The rows of a group lie close to one hidden flat surface of 15 dimensions, which may be shifted away from zero. Surfaces can cross.
In the rows, 100 means zero.
Known rows, each followed by its group:
100 109 91 103 107 102 100 83 100 89 101 77 105 119 108 104 100 110 80
 101 106 98
M
101 92 95 89 114 118 78 87 97 135 110 98 122 84 117 86 102 105 104 100
 91 107
M
97 116 68 110 123 89 102 94 92 115 105 119 95 81 95 120 82 87 88 107 89
 126
R
115 75 100 120 110 110 104 98 93 108 95 82 73 103 84 107 101 94 83 102
 120 86
R
105 96 101 92 91 125 82 104 103 90 107 127 100 82 79 95 109 101 108 105
 80 100
J
92 90 87 116 79 107 88 86 95 90 125 77 91 119 99 107 99 99 93 102 90 95
M
114 131 92 76 107 91 83 103 66 125 97 115 77 106 100 119 107 63 134 98
 112 101
F
103 69 101 84 99 131 92 129 102 111 110 95 90 87 70 87 67 111 70 94 121
 94
R
86 91 110 98 100 119 114 78 98 89 64 125 110 88 117 95 107 110 106 97 79
 86
F
111 76 83 96 103 118 101 119 87 98 115 99 135 84 108 89 90 116 89 109
 102 102
F
88 131 83 117 90 96 121 107 94 111 94 120 92 100 81 104 108 71 115 112
 76 93
M
108 123 107 83 85 86 103 95 105 110 70 121 104 106 99 102 116 108 129 88
 108 96
R
106 107 81 79 136 106 83 111 97 117 100 119 87 101 79 93 100 90 103 71
 84 90
M
71 148 82 62 96 87 110 112 90 97 103 125 154 109 129 109 96 73 99 117
 111 107
F
67 83 94 91 107 94 109 106 107 90 78 108 72 113 57 103 110 103 134 75 76
 70
M
97 115 78 114 105 103 107 100 109 76 68 135 89 97 70 127 78 96 101 104
 100 102
M
92 95 107 83 98 107 118 109 93 95 77 103 124 105 118 78 89 100 98 90 102
 61
J
89 98 98 81 112 80 103 112 98 107 106 74 118 138 103 80 105 111 103 77
 104 88
M
91 105 95 74 84 84 105 99 109 76 103 132 117 91 86 96 96 112 76 95 93
 102
R
96 113 126 82 127 114 69 98 106 119 93 102 73 65 94 92 90 65 108 111 97
 89
R
117 104 103 95 83 88 99 96 81 89 113 100 76 132 96 119 120 86 85 92 124
 106
J
107 98 97 124 117 106 97 97 106 110 102 90 85 78 102 112 125 101 124 109
 83 112
J
104 97 86 90 100 129 86 126 98 105 107 115 105 102 65 91 85 99 95 96 99
 93
J
102 105 112 99 102 126 99 106 80 117 88 93 76 87 109 105 81 105 128 102
 102 116
R
108 84 97 115 89 107 90 78 80 107 113 85 94 100 96 90 119 92 110 103 75
 71
R
139 101 77 117 101 95 90 75 80 104 86 100 107 95 106 103 92 103 99 96
 103 78
F
97 89 91 103 113 126 81 105 75 98 124 94 75 101 100 103 99 90 120 95 72
 101
M
106 86 101 110 82 114 122 100 101 117 98 116 94 101 85 94 111 94 65 96
 106 87
J
98 79 98 90 101 91 100 92 90 90 110 102 84 76 77 116 134 95 85 116 99 90
R
99 99 115 95 65 119 95 78 100 88 104 128 102 81 86 101 109 93 65 121 99
 102
J
129 86 93 109 82 118 108 104 73 127 99 117 118 87 119 77 97 101 111 90
 84 80
J
119 117 83 103 117 108 99 99 117 98 90 114 142 99 116 98 118 110 95 97
 105 98
F
100 129 94 106 116 110 96 88 89 123 90 99 73 125 72 93 98 92 98 86 85 97
M
114 106 83 87 124 107 91 105 98 76 95 103 115 70 99 122 103 104 83 122
 125 101
J
130 105 89 105 101 115 84 80 109 78 101 119 99 117 74 93 120 112 64 83
 92 87
J
99 89 98 115 75 101 119 94 86 97 71 114 90 101 96 116 85 106 117 102 110
 97
R
102 114 112 103 69 61 71 85 123 76 111 112 105 109 102 100 97 91 129 98
 91 100
R
121 90 101 110 104 95 73 101 100 93 106 102 110 113 103 106 95 82 119
 102 114 92
F
106 118 105 92 84 93 109 116 89 115 106 117 119 120 91 90 114 94 108 101
 102 110
F
89 85 52 127 76 102 116 96 91 115 110 112 114 108 94 119 98 81 92 107 99
 84
M
117 91 90 94 111 119 100 114 108 112 98 113 102 91 94 90 111 99 92 83 99
 85
J
105 95 95 84 109 93 95 125 84 82 109 94 101 118 104 109 90 87 100 96 124
 98
F
112 90 105 107 104 121 80 101 120 114 102 101 88 67 90 101 121 111 122
 104 88 107
J
127 92 101 110 102 92 91 103 103 131 118 104 92 91 100 88 102 93 90 89
 97 104
F
112 108 102 89 91 103 79 113 84 93 104 82 107 123 96 104 89 93 124 109
 127 91
F
82 90 119 108 75 111 104 87 107 101 99 98 98 80 111 90 94 97 95 112 86
 90
R
92 75 127 86 92 102 83 133 105 90 134 89 91 117 85 82 109 101 117 91 97
 106
F
91 118 83 118 112 87 77 94 148 92 106 103 99 90 85 112 99 106 111 97 83
 118
J
105 98 103 104 97 106 99 77 91 94 87 90 91 99 110 97 109 122 110 91 84
 98
R
100 108 78 75 114 104 76 83 99 127 103 81 100 94 98 98 84 119 87 86 108
 96
R
120 84 80 115 136 120 117 106 82 109 73 117 108 95 120 117 100 88 97 94
 115 92
F
105 112 111 116 78 84 102 105 128 112 102 90 120 128 97 97 115 98 109
 102 116 101
F
102 115 73 108 108 99 101 105 83 101 101 112 97 108 87 110 100 85 111 99
 84 97
M
96 91 107 96 100 119 97 92 85 131 106 77 72 117 94 74 84 117 93 76 84 97
R
107 99 83 101 86 120 99 97 89 121 110 111 91 97 117 102 104 87 97 86 93
 88
J
113 88 103 137 114 110 105 109 108 105 97 92 99 105 111 94 84 109 114 97
 93 120
M
86 124 100 100 82 101 119 112 103 102 103 86 73 83 90 102 127 78 112 111
 81 78
M
104 98 121 87 94 122 102 87 75 116 78 109 91 83 51 91 104 115 93 126 98
 99
J
106 117 113 113 85 73 99 100 90 120 106 87 108 114 86 88 83 83 111 117
 107 99
F
125 83 113 97 82 112 82 107 108 105 117 95 107 98 89 77 108 91 81 97 109
 70
R
84 97 77 105 88 112 79 83 122 118 120 74 98 93 70 95 110 111 90 104 82
 82
J
114 77 83 100 76 105 111 116 102 94 120 109 97 90 115 106 109 92 71 88
 110 82
M
146 78 92 118 111 95 80 114 86 139 123 93 130 83 90 83 72 88 89 117 118
 100
F
141 132 86 112 90 78 110 114 116 104 98 95 112 115 102 80 96 101 80 77
 104 80
M
115 89 114 100 89 107 112 90 81 102 80 116 85 84 95 107 126 92 101 106
 104 84
R
104 97 107 95 114 98 103 104 82 97 92 103 88 111 98 99 104 86 111 92 97
 91
F
114 88 99 107 115 95 107 102 100 96 98 75 96 102 98 104 132 106 98 99
 110 88
J
132 95 62 111 121 95 75 65 109 110 106 86 116 88 116 114 113 124 76 89
 107 101
M

New rows. What belongs after each?
104 100 111 102 108 65 99 102 90 106 103 115 105 84 99 102 68 69 92 116
 109 104
F
116 81 115 70 75 86 80 112 97 91 107 106 89 88 73 101 99 101 103 97 125
 86
F
121 107 96 121 112 103 113 94 96 123 97 120 83 93 101 93 120 92 100 86
 75 103
M
110 94 129 113 115 90 129 104 102 92 71 105 119 89 95 80 110 110 100 114
 96 91
J
109 91 81 93 106 103 97 129 85 114 133 87 121 79 72 89 103 95 87 125 97
 90
J
127 102 50 117 106 95 106 99 73 114 113 107 106 104 94 117 90 112 92 92
 96 118
R
116 88 103 108 125 111 101 130 104 109 119 97 90 89 122 92 103 93 98 87
 96 115
M
102 89 94 107 122 115 94 119 123 130 113 72 111 110 112 99 124 95 106 94
 117 96
F
119 97 87 115 104 97 83 110 116 96 135 94 121 82 80 91 111 102 83 118 85
 104
J
90 90 115 75 82 87 112 100 79 100 107 118 75 101 96 87 109 93 96 81 78
 87
F
108 135 85 102 117 77 96 96 95 77 101 88 81 97 114 119 87 96 102 101 99
 119
F
108 85 98 110 102 106 91 98 95 85 104 97 93 104 82 90 96 93 94 99 88 74
R
82 105 107 113 88 122 97 72 99 94 109 91 59 119 86 107 106 89 71 101 85
 99
M
110 97 53 116 119 90 103 102 76 110 105 91 110 126 95 99 109 99 125 81
 76 76
M
76 92 103 82 88 96 99 93 102 78 98 112 103 71 94 112 94 93 87 120 105 90
R
106 92 103 82 111 122 87 98 106 121 100 88 99 85 109 100 93 113 80 98
 128 108
M
131 109 84 142 112 100 90 94 100 103 89 101 83 120 82 99 76 112 118 83
 84 112
M
118 95 90 112 93 113 83 96 113 101 112 98 113 94 108 86 64 123 77 90 95
 111
R
108 112 90 94 104 109 87 99 109 88 110 102 124 73 122 81 106 97 103 100
 73 73
M
84 135 106 73 117 116 80 95 110 100 89 111 77 85 73 100 93 87 96 104 89
 97
M
118 104 84 93 83 93 84 89 91 122 95 111 95 103 101 103 79 116 112 81 109
 114
R
115 98 104 135 114 113 71 101 136 115 107 77 105 89 92 78 96 110 130 101
 77 101
R
83 109 90 132 99 86 109 80 143 122 79 121 119 112 79 92 89 94 95 93 84
 92
M
103 85 112 100 79 92 116 97 85 131 91 111 112 92 89 84 90 90 95 108 107
 83
F
89 98 90 105 119 122 92 100 99 91 87 116 87 94 88 113 88 97 103 97 91
 104
M
103 128 103 71 120 107 76 102 101 103 112 117 98 69 96 108 99 83 84 118
 103 118
J
92 119 89 99 90 107 72 78 82 112 116 97 78 83 74 117 107 101 125 122 78
 117
J
101 91 86 117 86 121 111 81 91 96 95 108 110 70 79 110 104 106 68 132 94
 95
J
84 117 86 75 130 68 91 104 98 89 115 101 93 113 133 113 94 53 85 82 109
 91
F
108 102 108 112 93 90 121 125 111 126 119 100 88 116 104 97 102 82 77 92
 116 122
M
117 104 76 107 116 85 106 98 102 92 109 110 117 65 111 117 129 91 84 119
 93 106
J
110 117 92 117 99 115 85 81 103 97 96 119 105 93 97 109 79 98 86 112 98
 122
M
114 115 95 133 107 115 103 101 106 124 109 73 82 91 107 101 101 91 98
 110 97 110
M
106 90 79 76 86 96 102 112 83 89 113 83 84 114 106 117 108 98 96 78 121
 76
F
109 115 89 94 140 128 94 103 95 77 90 102 99 102 108 101 113 92 88 95 91
 84
J
114 101 90 131 108 119 106 97 110 105 107 93 93 86 121 96 106 89 89 99
 79 93
M
80 108 92 96 81 115 90 100 97 120 111 90 119 105 97 89 83 89 103 115 95
 89
M
140 81 89 128 90 97 95 97 99 96 118 87 117 102 95 90 125 114 94 98 90 87
J
119 91 93 97 97 100 81 105 103 84 107 96 108 94 103 107 97 106 106 99
 114 95
F
91 113 103 53 97 95 79 88 90 97 103 115 111 100 94 83 109 105 104 89 83
 83
M
87 102 105 83 85 83 93 75 93 108 122 98 95 122 95 108 122 106 78 98 106
 120
M
106 111 106 119 111 121 111 76 106 120 98 90 99 101 118 72 83 100 55 88
 86 92
R
95 110 77 107 88 102 101 87 107 137 93 122 117 85 101 94 67 86 87 100 96
 94
R
122 77 101 110 85 104 116 109 42 105 103 96 60 106 91 103 78 101 106 93
 98 95
F
114 100 103 87 82 82 94 87 81 113 106 91 106 90 91 105 105 106 97 114
 119 98
J
82 121 98 106 109 128 81 88 93 93 94 96 111 103 98 89 70 96 120 115 73
 93
M
111 100 91 124 106 117 117 112 73 124 107 81 101 118 114 87 85 99 98 97
 95 107
F
103 109 131 85 101 109 85 112 101 95 101 92 83 84 100 95 108 75 113 114
 108 88
R
110 121 95 89 97 114 123 119 80 130 104 92 101 123 103 79 114 114 100 80
 92 107
R
99 132 88 108 120 104 85 102 120 98 96 81 93 100 90 93 90 90 106 100 85
 86
M
117 102 111 88 116 105 97 102 96 82 104 132 95 105 113 81 105 97 79 74
 80 104
M
135 105 92 93 120 97 82 98 89 112 108 92 79 99 71 113 124 108 94 97 121
 114
J
71 86 112 95 117 102 105 92 113 133 98 104 93 113 89 98 112 100 94 89 97
 113
M
113 93 98 102 93 97 85 88 93 83 100 96 98 94 105 101 92 106 106 96 95 87
F
119 81 90 117 135 111 94 121 101 92 103 89 122 145 103 99 131 93 110 83
 115 82
F
97 74 96 105 68 105 103 109 72 93 113 130 112 107 111 111 96 87 124 106
 97 107
F
101 80 107 114 103 108 106 103 119 100 95 98 92 104 72 82 90 101 69 89
 100 80
R
119 107 125 103 111 108 79 95 140 91 90 106 113 85 93 71 112 96 90 95 92
 75
R
99 89 86 62 92 100 94 119 75 86 107 94 96 97 79 112 109 117 107 99 115
 93
R
